The same things were measured in two ways. Each way mixes the same 12 hidden numbers, adds some noise and spreads widely along 7 directions of its own, which tell nothing about the thing.
In the rows, zero is written as 128.
Some things both ways: the first way, then the second way.
[157 116  92 125 144 137 147  99 120 150  93 123 215 107 155 118 186 145
  50 170 168 116 105]
[ 70 114 132 122 150 185 116 134 115 119 101 140 119 129 167 106  82 151
 136 147 127 150 154 139 110 112 105]

[128 107 171 142 125 113 137 126 126 190 107 135  72 113 108 103 124 120
 129 127 107  91  70]
[107 139  88 149 154 126 107 101  97 103 157 118 103 131  95 136 155 135
  93 167  94 133 123 120 150 119 128]

[132 115  85 103 138 182 138 141 120 115 139 106 186 147 140 105 101 163
 112 127 111 123  98]
[118 175 152  80  94 123  97 108 142 104 123 139  97 162 181  79 139 176
 159 152 116 124 114 126 101 107  99]

[130 132 176 121 136 105 100 133 114 136 124 129  98 117 131 134 109 112
 140 104  90 158 143]
[ 65 102  89 123 100 187 108  69 135 135 143 108 140 106 191 103  48  74
 161 111 170 167 151 114 110 149 116]

[142 137 103 108 128 113 145 152 138 164 141 120 164 111 113  96 119 142
 117 147  96 117 122]
[106 141  78 138 133 157 131  56 155 158 163 138 123 117 136 128 111 110
  90 139 125 134 120  72 145 147  75]

[ 96 142 175 180 138  88 164 186 126 119 142 121  57 153 117 156 183 128
 154  93 114 141 131]
[ 99 162  84  91  78 158 137  73 132 124 205 127 128 147 135  78 132 103
 152 172 131  96 140  88 110 167  87]

[125 126 131 156 108  98 160 150 125 156  99 137  97 134 142 136 126 120
 137 141 152  96  78]
[109 141 150  89  95 174 101  74 155 119 147 167 119 180 211  73 115 154
 157 129 102 110 140 100  90 130  88]

[ 79 135 147 191  60 154  97 219 136 115 154 161 170 165  58  94 127 105
 172 144  58 180 171]
[154 169  68 137 118 162 122  18 125 134 168 168 131 142 106 128 176 151
  99 147 108 118 129 108 125 122 111]

[143 134 145 118 153 104  73 141  83 138  96 126 116 130 166 181 111 137
 144 118  61 190 176]
[129 144 115 144 145 128 120  77 122  94 111 107 116 125 169 111 121 125
 135 121 135 155 133 106 121 111 124]

[ 93  84 123 136  99 151 100 118 122 128 114  97 155 166 102  99  97 132
 132 113 107 165 155]
[ 89 118 112 159 182 126 116 128  76 116  79 103 135  60 124 179 102 115
 146 126 172 199 128 148 135 100 112]

[162 154  99 121 114 133 155 173 116 114 175 102 159 120  87  88 119 128
 113 147  82  89 138]
[100 141 113 149 148 123 124 134 115  97 123 134  90 159 130  99 161 176
  92 128 114 143 127 128 118 122 106]

[ 83 181 160 144 128  79  87 117 161 113 125 151 137 122 135 142 116 144
 119 154 142 166 153]
[137 104 109 146 161 142 136 126 126  96 137  92 128  72 127 124  95 118
 158 110 147 123 134 140 165 114 125]

[141 128 103 158 138  96 150 135 116 100 173 141 118 134 170 135 147 143
 139 122 116 106 150]
[ 93  52 133 129 156 191 129 107 134 135 100 164 144 121 196 107  80 143
 188  92 142 144 176 145 105 114  95]

[118 181 178 146 115  99 141 170 143 102 111 120  71 104 106 125 100 114
 132 151 137 141 141]
[141 122 100 147 133 107 117  88 102  90 164 111 109 141 102 126 150 116
 118 135 134 128 145 126 131 150 132]

[115  89 113  86 148 110 120  61 119 213  13  88 182 116 202 110  92 152
 108 171 135 171 150]
[113 107 136 182 182  88 141 143 114 162 126 173 123  94 120 152 104 141
 117 163 140 159 116  80 153 120  71]

[137 107 140 145 140 126 131 163  96 131 133 120 107 118 114 158 164 134
 131  87 108 150 125]
[104 150 111 138 128 139 110  99 106 119 162 121 123 124 123 137 117 112
 124 148 137 139 138 108 128 147 121]

[152 122 110 109 155 139 140  84  73 156 102 125 163  94 151 155 163 121
  93  89 172  96  82]
[ 85 182 125  53  27 170 104  94 177 165 187 150 124 205 160  53 136 140
 127 142 106  84 128  80 112 142  86]

[144 129 119 138 137 121 164 132  93 134 140 128 138 139 139 137 167 140
 116 104 134 104 116]
[108 197  90  86 128 190 143 126 141 117 138 103 142 133 101  77 111 112
  99 163 133 109 156  85 117 126 106]

[163 144  74  56 128 118  80  36 137 164  32 140 208  93 190 114  89 131
  90 195 186 122  98]
[127 107 115 156 126 145 122  65 130 114 110 135 119 112 176 142 134 169
 155 125 125 152 114 151 136 109  81]

[ 82 108 149 177 110 122 125 163 136 106 163 138  98 156 112 123 134 129
 188 127  94 163 162]
[ 85 196 129 119  89 146 133 148 128 136 201 140 103 129  99 120 152 171
 112 140 116  94 123 125 119 169 107]

[127  98 148 140 112 121 142 110 122 127 110 104 114 109 135  84  95 117
 114 134 135 111 123]
[ 55  83 147 131 136 141  84 128  95 134 130 166  95 155 156 134 126 155
 132  92 138 162 147 161 104 144 111]

[111 114 145 168  96 140 122 118  74 115 186 131 156 141 123  89  73  96
 135 107  79  89 159]
[145 159  95 105 179 134 131 118 147 109 120  90 140 109 107 122 129 116
 164  90 127 108 177 110 128  97 157]

[113 145 142  97 105  99 141 128 159 129  96 138  98  92 128  97  96 111
 174 118 172 140 108]
[154 117  61 175 180 129 101  84 106 120 117 138 149  87  76 165 123 127
 120 128 159 161 133 141 152 104 130]

[129 118 144 145 151  71 136  85 129 116 177 128  64 136 127 138 161 161
 159 147 115 111 157]
[ 70 130 103 159 102 160 139 145 116 126 168 131 133 151 113 123 181 176
 130 111  94 101 120 145 145 131  96]

[ 87 149 158 142 113 111 151 163 171 111 117 119 103 123 127 105  95 131
 150 152 154 170 141]
[144 126  67 126 108 116  81  31 148 144 148 157 121 170 109 138 183 152
 116 119 118 129 117 125 137 127  95]

[ 79  98 160 170 129 164 150 179 124 144 140 118 132 161 117 108 135 138
 156 127  76 162 130]
[117 217  83 122 127 110 149 124 121 129 204 115  96  94  41 138 159 135
  71 198 132 110 125  98 132 170 114]

[127 139 118 174 105 148 126 124  72 141 145 142 187 128  99 132 140 103
  85 126 138  78 100]
[155 109 121 149 170 123 171 148 135 115 167 121 149  83  94 117 106 112
 143 151 130  93 165  90 151 130 119]

[113 138 174 149 135 152 162 125  90 151 136 139 161 137 130  86 129 152
  99 145  87  90 109]
[125 110 122 107 102 172 133 112 134 127 184 166 139 165 134  46 104 113
 127 154 129  98 164  87 116 134 119]

[114 106 111 159 137 152 157 145  89 147 177 136 139 133 117 125 169 132
 147  78 105 110 128]
[117 136  97 155 113 134 133 122 138 155 158 145 134 122  75 141 146 153
 102 151 132 118 133 131 151 141 100]

[169 128  81 125  65 170 157 150  77 111 183 123 185 112  30  80 125  90
 117  94 143  45  90]
[112 143 132 138 111 155 141 162 134 135 189 159 161 140 113  84 104 126
 135 157 134  92 155  77 121 150 110]

[124 143 132 116 183 119 141 145 130  82 190 128 165 138 165 138 170 200
 137 158  69 152 151]
[116 148 101 151 118 154 137 111 125  89 160 124 105 108 143 106 147 174
 149 111 131 125 123 157 119 142 116]

[141 141 155 130 102 109 114 115 119 151 127 151  56 121 110 101  77  99
 176 145 100  87 114]
[115 145 109 136 139 150 140 111 113  90 146  89 138  98 145 115 106 109
 164 143 124 126 159 113 119 116 150]

Other things, the second way, with their names:
<755>: [148  56 122 130 209  99  75 102  96 114  71 167 124 151 135 130 133 146
 166 121 118 159 155 148 134  47 134]
<574>: [133 121 112 152 151 154 126 111 117  73 117 126 123 111 144  97 115 137
 111 115 157 159 142 137 103 126 128]
<453>: [108 130 115 131  82 143 146 140 162 160 161 174 145 171 124  73 143 167
 131 151 122  96 131  89 136 133  58]
<424>: [107 145  87 148  79 191 120  44 136 135 137 127 153 119 141 148 132 129
 108  97 161 158 136 136 104 158  98]
<423>: [127 121  88 109 143 147 116 127 163 121 108 124 109 135 101  85 118 149
  83 140 135 130 135 137 143 108  99]
<165>: [117 129 102 144 183 157 151 146 119 117 149 123 124  78  74 151 135 141
  99 101 134 122 148 134 142 136 121]
<257>: [134 167 107  98 118 169 138  64 118  92 177  74 123  87 132 145 128 103
 167 116 124 103 144 138 132 142 137]
<142>: [174 134 149 136 120 136  85  76 140  99 108 152 133 167 202  91 136 178
 193  90 100 110 115 131 152  58 122]
<436>: [118  70 118 128 167 124 106 127 140 118 128 147 104 132 135 100  93 133
 123 139 132 137 150 127 134 127 111]
<196>: [ 92 127 142 140 142 160  99  85  89 101  86 154 148 153 207 112 107 136
 175 131 141 177 151 112  80 108 110]
<236>: [ 70 140  84 108 126 181 112  90 132 127 166 135  90 143 109 117 144 147
  64 128 116 126 130 135 121 169  92]
<339>: [156 127 134 199 150  75 173 183  97  88 165 125 107  97  73 118 154 161
 116 171 142 115 113 127 173 129 106]
<237>: [141 179 118 119 119 107 158 113 149 116 171 117 113 122 127  92 132 142
 144 189 109  88 133  78 133 132 101]
<148>: [ 92 187 141 105 146 135 112 194 140 144 152 164 111 169  97  74 131 163
  69 141 102 102 121  71 142 108 107]
<484>: [ 89 130 106 208 130 135 160 142 140 141 148 134 140  81 124 155 113 149
 103 120 165 156 126 109 122 178  80]
<373>: [147 162 112 130 176 154 113  99  91  80 104 120 133 138 111 129 162 151
 143 105 115 125 155 141 127  88 146]
<578>: [ 99 173 132  88  75 157 114 135 167 160 188 160 112 131 128  87  96 160
 132 141 140 100 137 121 116 156 106]
<570>: [ 81  77  98 145 109 154 130 116 150 136 204 154 108 119 154  94 112 137
 134 101 131 118 128 121 131 167  97]
<706>: [124 171 134 142 122 131 122  72 114  88 130  99  78 134 145 129 139 141
  70 124 146 154 123 128 120 163 110]
<537>: [109 150 116 139 153 129 126 136 103  90 134  98 124 115 125 112 106 117
 146 141 142 132 145 115 128 126 131]
<162>: [113 106 118 142 137 140 148 121 137 105 135 141 133 110 179  84 114 150
 187 135 130 127 149 116 102 115 105]
<675>: [ 50 116 113  91 137 196 142 151 115 147 160 141 108 132  89  97 110 109
  43 140 135 131 143 105 136 158  77]
<93>: [150  83  75 174 132 144 172  72 135 138 141 144 157  96 119 119 122 128
 154 156 149 129 153 115 139 126  84]
<457>: [137 129 138 176 181  85 145 185  87 113 154 117 112  88  36 174 146 138
  98 139 143 124 147 140 161 140 141]
<242>: [ 77 182 121 156 102 159 116 148 123 120 150 102 123  88 134 140 103 158
 129 113 149 145 125 154 128 141 139]
<80>: [111 114 145 167 144 132  70  80  88  91  86 123 133 146 189 162 134 149
 169  70 131 174 131 157 120  98 141]
<513>: [ 86 128  72 176 136 132 154 156 134 166 135 177 163 146  57 139 194 195
 104 155 116 119 124 114 135 124  49]
<247>: [ 92 124 106 156 163 132 188 195 110 156 213 148 143  77  33 126 106  98
  89 189 146  98 157  69 150 172  96]
<482>: [108 136 116 131 123 167 123  92 151 132 137 165 144 175 164  71 109 127
  93 155 120 129 152  60  96 138  89]
<762>: [129 198 158 111 109 138 166 155 128  85 190  99 102  95 126  94 120 141
 137 150 132  88 138 113 111 164 124]
<531>: [ 96 100 121 228 143 139 144 132  79  83  97  99 144  81 149 161 100 140
 135 153 162 180 129 156 137 137 103]
<349>: [ 80 125 125 136 140 141 149 166  93 111 149  99 129  90 110 123  85 107
 160 175 156 131 170 129 120 154 120]
<629>: [120 161  85 160  96 153 149  57 133 106 153 101 140  95 160 137 132 138
 181 122 149 132 142 136 108 153 114]
<780>: [142 127 100 135 142 149 100  68 106  98 132 104 130  99 135 143 110 107
 142 123 133 143 127 142 153 104 145]
<89>: [ 88 159  92 112  86 171 146 137 148 102 157  99 111  92 136  97 122 170
 156 150 135 116 139 174 107 141 114]
<545>: [116 170 143 135 108 115  92 117 109  88 136 113 118 150 175 108 133 153
 177 128 120 126 109 126 130 109 126]
<410>: [115  90 122 137 171 132 145 109 149 115  94 128 125  92 196 104  84 133
 183 115 153 158 151 110 101 116  89]
<491>: [174  53  96 169 242 115 125 166 115  88  36 152 149 132  83  97 148 173
 113 144 109 144 146 142 169  12 117]
<16>: [144 132  90 185 128 156 155 103 129 127 156 144 139  89  89 134 119 145
  90 162 144 125 132 127 153 139 104]
<195>: [ 90 120 121 147 149 172 121 121  87  93 112 114  95 112 114 143 135 155
  75 120 140 163 128 180 132 139 108]
<605>: [ 79 251 140 113   5 146 106 110 153 110 212  95  99 180 166  95 130 174
 147 167 114  83 131 128  98 208 124]
<449>: [ 84  52 116 149 103 163 140 121 114 127 150 169 134 141 144  92 140 140
 110 115 144 152 129 134 112 140  75]
<285>: [119 113 101 144 159 130 158 143 107 141 164 149 125 104  54 137 149 136
  94 180 131 121 148 117 143 139  91]
<92>: [ 72 159 146 115 151 134 132 156  94 135 125  94  95  70  95 183 131 143
 110 122 135 153 129 157 140 126 125]
<757>: [131 124  83 133 101 163 154  54 138 135 186 160 128 100 132 100 128 115
 117 139 155 136 125  97 113 156  85]
<99>: [ 76 172 136 104  55 178 104  89 150 121 130  76 123 155 184 118 116 138
 143 109 115 124 144 144 121 134 125]
<300>: [ 98  69 107 160 170 158 104  68  71 131  51 166 136 123 162 163 160 173
 149 118 121 196 120 173 131  49  91]
<608>: [ 60 162  98 151  62 143 131 112 155 134 170 129 124 129 170 117 126 170
 174 128 151 129 130 132  85 191  79]
<321>: [131 134  99 201 187  88 154 112  81  81 124  96 103  74 101 182 158 154
 148 132 150 160 144 160 123 147 127]
<775>: [119  65 132 206 193 116 137 193  89  77  88 152 114 118 109 103 123 178
  91 146 142 167 132 158 143  97 115]
<203>: [120 177 103  99 145 165 134 122 157 147 151 129 151 128 116 100 120 125
 133 114 107 100 163  75 124  97 137]
<643>: [ 97 118 145 116  84 191 151 125 152 155 210 188 139 147 161  58  89 138
 149 151 122  86 165  87 106 168 100]
<276>: [116 129  97 114 141 155 146 144 146 130 122 147 116 138  80  80 153 163
  74 130 134 129 147 127 123 115  90]
<652>: [ 48 131 164  82 103 182 126 118 145 165 163 119 109 118 166 123  69  84
  93  87 152 147 157  92 101 191  94]
<483>: [118  66 115 155 105 128 171 147 139 166 185 198 131 141  87  86 151 154
  85 169 131 107 130 100 143 148  57]
<548>: [ 84 147 112 100 113 164  97  48 116 119 147 108 117 153 186 120 124 109
 157 114 102 135 149 107 113 125 128]
<199>: [150 168 128 128 114 146 127  55 128  84 136 120 116 115 176 112 111 134
 157 139 162 138 139 123  96 158 102]
<272>: [143  52 141 140 127 115 133 147 177 156 143 175 156 164 169  56  89 141
 195 122 117  89 169  89 145  97 104]
<94>: [157 125  98 188 179 118 133 129  91  77 142 129 123  89  85 130 133 149
 116 174 132 136 128 143 154 111 139]
<176>: [ 84 128  92 123 153 139  92 112  98 125 103 134 112 139  97 157 185 162
 107  79 130 160 124 166 122 106 115]
<183>: [127 120 114 110 117 156 114  49 120 124 148  90 136  67 169 147  72  77
 205 107 162 146 155 140 135 122 145]
<708>: [110 167 116  96 150 162 146 101 125  89 175  83 121  59 159 118  70  88
 195 162 138 114 165 105 103 151 137]
<379>: [113 177 124  67 150 146 139 116 121 144 186 157 132 134  97 117 140 112
 146 179 101  82 162  65 116 139  95]
<113>: [158 141 106 139 123 133  99  28 128 124 147 124 115 111 123 177 147 140
 123 132 116 134 127 142 144 127 130]
<630>: [143 155 126 136 135 149  89 119 149 140 121 152 180 155 148 110 106 142
 170  99 110 109 154  89 140  75 148]
<44>: [122 100 111 158 184 100 142 206 116 127 140 178 151 136  77  89 143 161
 143 172 112 109 150  89 135  86 111]
<329>: [131 167 117 152  90 151 140  83 142  84 133  95 106 123 158 124 156 178
 132 104 133 124 123 162 117 150 107]
<90>: [ 96 154 127 129 137 154 135  85 105  87 132 104 103 145 170 119 156 153
 141 109 108 128 150 134 103 140 116]
<576>: [135 139 144 136 138 111 113 151 147 104 150 109 122 116 131 127 128 149
 156 110 108 103 134 125 146 108 147]
<97>: [ 26  98 101 178 130 196 174 139 100 132 152 105 128  72 129 147  74 107
  90 156 171 170 165 133 104 200  84]
<461>: [130 148 131 164 154 122 161 175 104 117 155 127  99  75  63 126 118 153
  70 185 142 133 116 131 165 133 106]
<334>: [178 101  62 108 207 140  74  30 110 130 103 167 163 143  93 130 120  75
 125 121 150 153 169  82 126  81 134]
<707>: [112 107 140 122 121 187  94  98 137 126 131 143 164 151 188  91  71 102
 152 103 123 130 156  92 124 106 132]

Some of these things the first way, each followed by its name:
[158 164 133 123  76 100  49 129 129  99  88 162 109  88  91 164  88  91
 133 146 170 174 149] : <707>
[126  79 146 136 121  94 139 126  79 174 125 117  80 166 152 148  94 120
 202 114  77 133 144] : <484>
[125 149 149 124 140  92 149 136 117 180  65 122 108 127 173 125  90 160
 118 162 108 128 123] : <706>
[ 93 141 166 147 140  92 209 129 153 162 104  95  87 138 159  76 108 149
 152 206 115 106 146] : <321>
[ 83 161 103 164  78  88 121 148 191 136 100 139  68 150  84  99 139 117
 189 155 152 138 158] : <300>
[127  82 166 103 122 117 118  38 101 159  66 112 107 134 185  87  52 115
 155 163 124 119 139] : <44>
[161  91  51 140  78 146 137 122  83 100 163 101 181 149  80 120 162  78
 145  99 154 108 162] : <513>
[150 134 103 167 162 150 124 145  86 116 185 137 156 124 105 182 202 153
  86 113 122 139 149] : <99>
[119  90 150 178 195 134 202 148  90 133 182 107  79 157 160 148 211 187
 124  86  86 111 128] : <349>
[120 104 126 162 136 173 118 144  84 114 204 160 154 170 135 136 160 113
 158  82  70  99  98] : <89>
[151 124 169 111 138  96 139 130 127 155  62 118  83 137 190 133  71 157
 150 203 103 175 164] : <482>
[ 93  99 121 163 137 197 149 155 102 129 211 121 250 147  55 104 199 161
  93 140  92 139 126] : <242>
[150 138  95 113 127 128 117 134 107 114 129 105 162 143 168 125  73 119
 127 152  94 126 151] : <410>
[166 167  87 118 111  94 124 121 105 134 135 156  83 112 131 142 111  96
 155  74 152  57  92] : <491>
[103 159 106 140  89 119  99 144 129 176  90 163 132 122 105 116 121  94
 156 104 130 116 105] : <461>
[123 179  98 128  72  95 124 117 128 130  93 125 144 116 100 114 110  67
 151 136 181 117 162] : <453>
[ 95 137 142 173 117 122 146 129 112 131 114 124 107 110 110 131 135 118
 129 127 165 123 137] : <457>
[102 189 113 145 109 123  72 148 114 112 101 129 195 129  87 157 153 120
 103 140 129 184 180] : <339>
[146 144 146 135 163 107 139 134 113 139  84 128 130  81 182 179 145 118
  75 126 178 136  83] : <436>
[103 119 143 123 119 137 123 107 131 110 158 128 171 121 107  92  97 167
 144 172 112 176 195] : <630>
[ 90 118 166 157  92 110 127 149 157 105 143 108  96 153  80  94  80 161
 148 176 102 170 177] : <80>
[100 105 169 150 105 121  77  93 107 147 138 153  93 136 129 118  42 111
 167 127  94 122 124] : <576>
[100  76 135 194 100 116 180 147 117 136 127 118  70 156 130 109 142 121
 156 103 142  90 100] : <379>
[128 123 139 112 123 134 103  71  96 150  89 147 140 140 179 105  56 138
 142 168 106  94 100] : <762>
[102 137 161 145 109 101 101 132 125 159 113 161  72 116 105 138 118 110
 154  82 138 113  75] : <780>
[133  97 127 165  98  98  94 126  73 115 171 163  78 136 136 148 103  89
 187  56  93  82 111] : <165>
[201 107  75 107 148 112 148 109  52 185 108 120 122 113 117 183 208 125
 107  68 150  65  66] : <531>
[108 136 128 152 112 135 167 160 146 118 149 116  87 119 112  73  92 127
 139 108 127  92 111] : <755>
[122 155 169 120 156 111 110 135 149  90 177 126 152 114 137 110 103 160
 114 185  77 152 149] : <570>
[ 85 117 169 204  58 100  39 150 111 105 162 185  55 177  98 133  66  83
 200  78  63 136 149] : <257>
[ 84  93 103 177 124 169 106 116 120 125 153 124 158 152 113 111 130 145
 119 128 112 139 146] : <92>
[159 192  80 112 165 137 161 164 128  96 161 132 173  86 144 163 174 139
  80 107 181 114  92] : <423>
[134 168 118 133 132 103 150 148 116 124 137 133 119 122 122 146 169 110
 166 140 132 120 139] : <629>
[131 136 136 128 122 127 107 106 110 136 102 127 158 142 155 124 100 113
 131 185 111 130 136] : <162>
[ 91 133 167 150 102 136 205 179 132 118 125 104 134 113  99  73 115 136
 109 115 160 110  91] : <334>
[148 172 122 138  95 145 122 212 113  71 172 141 132 137  75 144 110 120
 148 122 105 126 109] : <574>
